The groups are shells around one centre, one inside the other: the same stretched ball of 5 dimensions in 6 sizes.
Known rows, each followed by its group:
[ 2.42 -1.81 -0.89 -2.63  3.64 -1.12  0.77  3.92  1.18  1.63  0.30 -0.98
 -0.20  1.58 -2.79  1.42] => (1)
[ 2.50 -1.08  0.74 -3.62  0.41  0.14  0.03  4.09  1.19  2.47  0.24  0.31
  1.15  1.02 -3.71  2.13] => (0)
[ 1.14 -2.12 -0.68 -1.91  3.39 -0.97 -0.24  2.86  2.56  0.46 -2.05 -0.08
  1.39  2.29 -2.82  3.46] => (4)
[ 1.78 -1.78  1.07 -3.16  1.67  0.47 -0.07  3.61  2.00  1.22 -0.09  0.18
  1.22  1.70 -2.78  1.62] => (1)
[ 2.45 -1.17  0.38 -3.42  3.62 -0.48  0.40  3.79  4.10  0.03 -1.07 -0.01
  0.71  3.83 -1.31  2.39] => (5)
[ 4.24 -0.04 -0.71 -4.60  1.31 -1.50  1.68  5.10  1.08  3.05  1.14 -0.48
 -0.75  1.80 -3.65  2.19] => (2)
[ 3.59 -0.19  0.07 -4.83  0.03 -1.05  1.64  4.57  1.55  2.52  0.57  0.20
 -0.16  2.04 -4.14  2.92] => (2)
[ 1.83 -2.67 -0.01 -2.89  3.52 -0.48  1.65  3.63  0.75  0.93  1.59 -1.22
 -0.96  1.56 -2.79 -0.10] => (0)
[ 1.52 -2.45  0.68 -2.65  3.99  0.16  0.42  3.41  2.60  0.04  0.11 -0.58
  0.38  2.57 -1.55  0.60] => (1)
[ 2.03 -1.48  0.01 -3.31  3.51 -0.94  0.94  3.38  3.90 -0.30 -1.31 -0.08
  0.40  3.93 -1.93  2.93] => (4)
[ 0.83 -2.72  0.55 -2.03  4.35  0.10 -0.19  2.84  3.26 -0.57 -1.18 -0.32
  1.17  2.87 -1.42  1.56] => (3)
[ 1.29 -2.81 -0.43 -2.19  2.07 -0.55  0.80  3.29 -0.64  2.06  0.95 -0.83
  0.01 -0.06 -4.33  1.01] => (5)
[ 0.91 -2.37  0.33 -1.82  2.63  0.19 -1.00  2.99  1.91  0.99 -1.32  0.09
  2.00  1.31 -2.77  2.32] => (3)
[ 2.38 -1.50  0.26 -2.67  4.58 -0.10 -0.42  3.98  3.39  0.58 -0.62 -0.47
  0.92  2.92 -0.78  1.25] => (0)
[ 0.70 -2.63  0.86 -1.93  3.29  0.55 -0.85  2.86  2.70  0.11 -1.22  0.03
  1.87  2.03 -1.96  1.73] => (3)
[-0.36 -3.28  0.28 -1.01  4.08  0.06 -1.03  1.99  3.19 -0.90 -2.57  0.10
  2.24  2.47 -2.06  2.82] => (4)
[ 2.00 -2.27 -0.15 -2.36  4.67 -0.37  0.37  3.78  1.86  0.80  0.43 -1.09
  0.02  2.01 -1.61  0.36] => (4)
[ 3.33 -0.83 -0.10 -3.94  0.50 -0.60  0.92  4.67 -0.04  3.41  1.41 -0.31
 -0.03  0.45 -4.26  1.56] => (0)
[ 0.46 -3.33  0.96 -2.10  2.72  0.60  0.27  2.80  1.06  0.43  0.46 -0.45
  0.74  1.09 -2.92  0.44] => (5)
[ 0.71 -2.49  0.59 -2.49  3.03 -0.17  0.29  2.60  3.39 -0.68 -1.60  0.19
  1.22  3.15 -2.35  2.72] => (4)
[ 2.78 -1.63 -0.09 -3.96  3.26 -1.03  2.28  4.06  2.04  0.69  1.21 -0.92
 -1.28  2.91 -2.47  0.90] => (5)
[ 3.47 -0.56  0.02 -4.21  3.27 -0.96  1.24  4.49  3.48  0.89  0.00 -0.35
 -0.25  3.68 -1.64  1.98] => (1)
[ 0.19 -3.34  0.71 -1.94  4.09  0.13  0.40  2.39  2.84 -1.05 -0.82 -0.40
  0.77  2.73 -1.94  1.31] => (0)
[-0.17 -3.04  0.94 -1.92  2.44  0.28 -0.33  2.06  3.06 -0.77 -2.07  0.49
  2.01  2.52 -2.81  2.98] => (0)
[ 1.83 -2.18 -0.25 -2.03  4.99 -0.40 -0.26  3.59  2.58  0.51 -0.54 -0.82
  0.67  2.35 -1.25  1.09] => (5)
[ 4.17 -0.13 -0.14 -4.78  2.54 -1.18  1.75  4.99  2.68  1.77  0.86 -0.48
 -0.81  3.22 -2.19  1.72] => (1)
[-0.32 -3.38  0.61 -1.24  4.38  0.22 -0.70  2.02  3.55 -1.35 -2.25 -0.01
  1.90  2.88 -1.64  2.33] => (2)
[ 0.47 -2.87 -0.11 -2.06  0.73 -0.39  0.32  2.60 -0.12  1.66 -0.44  0.02
  1.12  0.11 -5.12  2.69] => (4)
[-0.61 -4.18  0.37 -1.00  3.91  0.22  0.04  1.96  1.35 -0.58 -0.66 -0.60
  0.99  1.34 -2.82  0.99] => (2)
[ 1.94 -1.39 -0.53 -3.20  0.26 -1.15  0.80  3.45  0.72  2.22 -0.64  0.25
  0.75  1.05 -5.02  3.77] => (0)
[ 0.15 -2.98  0.06 -2.32  1.44 -0.68  0.98  2.20  1.50  0.07 -1.21  0.17
  0.86  1.78 -4.44  3.32] => (2)
[ 3.09 -1.02 -0.09 -3.37  2.87 -0.51  0.36  4.46  1.71  2.05  0.53 -0.56
  0.22  1.80 -2.34  1.28] => (3)
[ 2.97 -1.35  0.16 -4.14  0.38 -0.55  1.78  4.43 -0.47  3.01  2.18 -0.54
 -0.74  0.42 -4.57  0.87] => (2)
[ 3.50 -0.70 -1.16 -4.19  1.91 -2.05  2.26  4.41  1.23  2.12  0.65 -0.63
 -1.16  2.27 -3.93  2.66] => (5)
[ 2.26 -1.66  0.81 -2.97  3.04  0.44 -0.33  4.02  2.20  1.34  0.26 -0.31
  0.97  1.82 -1.76  0.73] => (5)
[ 2.08 -1.89  0.36 -2.65  4.21 -0.03 -0.03  3.78  2.74  0.58 -0.13 -0.58
  0.64  2.51 -1.28  0.89] => (3)
[ 0.31 -2.64  0.47 -1.76  3.41  0.01 -0.75  2.40  3.51 -0.62 -2.43  0.31
  2.10  2.80 -2.12  3.11] => (4)
[ 1.67 -1.84 -0.02 -2.94  0.36 -0.46  0.46  3.44  0.16  2.36  0.05  0.08
  0.85  0.41 -4.78  2.58] => (1)
[ 1.08 -2.75  0.01 -2.57  0.99 -0.35  0.99  3.12 -0.48  1.90  0.82 -0.40
  0.22  0.08 -4.84  1.49] => (1)
[ 2.26 -1.65 -0.89 -3.63  2.37 -1.87  2.40  3.52  1.80  0.74 -0.04 -0.53
 -0.94  2.75 -3.82  2.85] => (2)
[ 0.29 -2.71  0.19 -1.64  3.44 -0.22 -0.63  2.35  3.18 -0.45 -2.36  0.20
  1.95  2.60 -2.37  3.20] => (3)
[ 1.15 -2.82 -0.14 -2.61  3.11 -0.75  1.50  2.98  1.37  0.28  0.29 -0.73
 -0.35  2.00 -3.25  1.37] => (3)

New rows, each followed by its group:
[ 1.55 -2.10  0.79 -3.38  0.10  0.09  0.88  3.44  0.33  1.94  0.78  0.09
  0.57  0.63 -4.57  1.72] => (5)
[ 1.24 -2.68 -0.27 -2.42  4.19 -0.84  1.19  3.00  2.34 -0.28 -0.34 -0.79
 -0.17  2.75 -2.32  1.55] => (3)
[-0.11 -3.73  0.60 -1.54  3.57  0.30  0.18  2.30  1.60 -0.37 -0.38 -0.51
  0.89  1.58 -2.66  0.95] => (4)
[ 3.49 -1.04  0.09 -4.10  2.18 -0.54  1.47  4.81  0.79  2.46  1.97 -0.83
 -0.81  1.44 -2.92  0.33] => (1)
[ 2.35 -1.61  0.56 -3.27  1.02  0.18  0.29  4.12  0.22  2.66  1.18 -0.26
  0.59  0.36 -3.72  0.92] => (5)
[ 2.78 -0.97  0.40 -4.28  0.41 -0.60  1.41  4.11  1.37  1.98  0.61  0.12
  0.05  1.82 -4.01  2.36] => (3)
[ 3.44 -0.51  0.53 -4.85  0.52 -0.63  1.71  4.51  1.85  2.04  0.92  0.09
 -0.30  2.32 -3.55  2.12] => (5)
[-0.07 -2.85  0.02 -1.90  1.48 -0.55  0.06  2.04  1.94  0.10 -2.18  0.50
  1.74  1.76 -4.27  4.04] => (2)
[ 4.48 -0.09 -0.21 -5.03  2.98 -1.34  2.28  5.22  2.69  1.65  1.42 -0.78
 -1.46  3.48 -1.89  1.17] => (2)
[ 0.80 -2.46 -0.52 -2.05  4.07 -1.10  0.41  2.54  3.44 -0.74 -2.19 -0.15
  0.90  3.37 -2.36  3.40] => (5)
[ 0.63 -3.08 -0.26 -1.11  5.17 -0.20 -0.62  2.78  2.34 -0.10 -1.19 -0.77
  1.19  2.01 -1.58  1.35] => (5)
[ 3.77 -0.34  0.05 -4.63  2.41 -1.00  1.57  4.70  2.89  1.45  0.52 -0.31
 -0.53  3.30 -2.23  1.95] => (3)
[ 1.69 -2.40 -0.42 -2.02  3.68 -0.44  0.06  3.58  0.87  1.50  0.24 -0.90
  0.44  0.99 -2.70  0.93] => (1)
[ 3.08 -1.05  0.72 -4.39  1.37 -0.25  1.49  4.43  1.55  1.81  1.38 -0.27
 -0.37  2.03 -3.03  1.02] => (1)
[ 2.67 -1.31 -1.00 -3.35  4.09 -1.77  1.60  3.81  3.02  0.38 -0.61 -0.70
 -0.58  3.59 -2.18  2.62] => (5)
[ 2.14 -2.01 -0.29 -3.63  0.90 -1.04  2.22  3.69 -0.20  2.02  1.44 -0.61
 -0.89  0.88 -4.85  1.56] => (5)
[ 2.67 -0.86  0.62 -4.26  0.31 -0.42  1.04  4.01  1.92  1.78  0.09  0.40
  0.52  2.09 -3.79  2.76] => (5)
[ 0.94 -3.21  0.34 -2.19  2.42  0.15  0.75  3.17 -0.24  1.39  1.30 -0.87
  0.05  0.23 -3.68  0.06] => (2)
[ 3.14 -0.51 -0.28 -3.81  0.88 -0.92  0.50  4.35  1.49  2.62 -0.21  0.14
  0.67  1.57 -3.76  3.09] => (0)
[ 1.93 -2.01 -0.75 -2.53  5.03 -1.29  0.92  3.39  3.22 -0.20 -0.89 -0.84
 -0.10  3.43 -1.55  2.05] => (5)
[ 2.53 -1.32  0.92 -3.40  2.84  0.30 -0.02  4.13  2.73  1.12  0.16 -0.16
  0.83  2.42 -1.65  1.06] => (5)
[ 3.71 -0.21  0.64 -4.94  1.08 -0.52  1.43  4.74  2.43  1.91  0.82  0.07
 -0.16  2.75 -2.84  1.99] => (2)
[ 1.78 -2.06 -1.33 -2.38  3.71 -1.73  1.08  3.25  1.78  0.76 -0.85 -0.75
 -0.08  2.30 -3.18  2.82] => (2)
[ 3.99 -0.44 -0.42 -4.17  3.49 -1.15  1.31  4.95  2.48  1.75  0.82 -0.81
 -0.71  2.91 -1.80  1.31] => (4)
[ 3.70 -0.71 -0.12 -4.09  2.26 -0.73  1.22  4.88  1.25  2.51  1.43 -0.70
 -0.55  1.74 -2.76  0.94] => (3)
[ 3.12 -0.97  0.76 -4.44  2.48 -0.35  1.51  4.34  2.98  0.84  0.77 -0.26
 -0.38  3.25 -1.97  1.21] => (2)
[ 2.88 -0.81  0.15 -3.56  1.89 -0.46  0.13  4.24  2.24  1.92 -0.33  0.07
  0.87  2.08 -2.72  2.42] => (1)
[ 1.96 -1.36 -0.67 -3.08  1.71 -1.40  0.78  3.35  2.12  1.20 -1.34  0.14
  0.71  2.29 -3.86  3.96] => (4)
[ 1.12 -2.16 -0.97 -2.05  3.53 -1.43  0.35  2.77  2.72  0.11 -2.11 -0.17
  0.92  2.74 -2.99  3.80] => (2)
[ 2.44 -1.39 -0.30 -3.27  4.20 -1.12  0.99  3.72  3.74 -0.05 -0.89 -0.44
  0.02  3.87 -1.53  2.38] => (1)
[ 3.52 -0.90  0.12 -4.34  2.97 -0.80  1.81  4.65  2.20  1.39  1.36 -0.77
 -0.98  2.82 -2.14  0.77] => (3)
[ 3.19 -0.97 -0.27 -4.11  0.02 -0.91  1.55  4.48 -0.54  3.44  1.67 -0.37
 -0.47  0.30 -4.95  1.73] => (0)
[ 1.72 -2.16  0.42 -2.49  1.98  0.26 -0.21  3.69  0.47  2.12  0.61 -0.37
  0.93  0.39 -3.31  0.90] => (1)
[ 0.84 -3.02  1.00 -1.93  3.26  0.87 -0.47  3.15  1.29  0.80  0.40 -0.52
  1.11  0.98 -2.22  0.06] => (2)
[ 0.65 -2.93  0.76 -2.53  2.13  0.15  0.68  2.77  1.49  0.29 -0.01 -0.16
  0.64  1.62 -3.30  1.44] => (3)
[ 3.42 -0.60 -0.70 -4.02  3.94 -1.68  1.63  4.33  3.63  0.57 -0.40 -0.58
 -0.64  4.07 -1.70  2.55] => (2)
[ 2.18 -1.96 -0.64 -2.95  1.03 -0.92  1.19  3.86 -0.88  2.91  1.27 -0.69
 -0.25 -0.12 -4.93  1.52] => (0)
[ 2.11 -1.84  0.31 -2.55  4.23 -0.03 -0.27  3.81  2.69  0.73 -0.26 -0.56
  0.80  2.37 -1.29  1.00] => (1)
[ 1.45 -1.57  0.34 -2.98  1.80 -0.44  0.01  3.06  3.18  0.44 -1.87  0.58
  1.62  2.78 -2.99  3.74] => (5)
[ 1.11 -2.57 -0.76 -2.14  4.36 -1.29  0.94  2.80  2.76 -0.42 -1.30 -0.63
  0.17  3.05 -2.41  2.59] => (4)
[ 0.48 -3.37  0.00 -1.26  5.23 -0.06 -0.21  2.69  2.22 -0.37 -0.67 -0.91
  0.79  2.03 -1.56  0.74] => (5)
[ 0.42 -3.29 -0.05 -1.67  2.10 -0.13  0.26  2.71 -0.19  1.37  0.21 -0.53
  0.73  0.07 -4.21  1.33] => (3)
[ 0.63 -2.51  1.11 -2.40  2.28  0.53 -0.36  2.73  2.73  0.01 -1.19  0.34
  1.76  2.21 -2.56  2.18] => (4)
[ 0.72 -3.12  0.89 -2.20  1.53  0.70  0.09  3.07 -0.20  1.64  0.99 -0.38
  0.85 -0.11 -3.90  0.35] => (0)
[ 1.23 -2.51  0.03 -3.11  0.75 -0.73  1.75  3.06  0.16  1.38  0.63 -0.27
 -0.23  0.96 -4.96  2.07] => (5)
[ 2.30 -2.10  0.25 -3.43  1.84 -0.29  1.55  4.01  0.04  1.97  1.95 -0.84
 -0.69  0.83 -3.62  0.19] => (4)
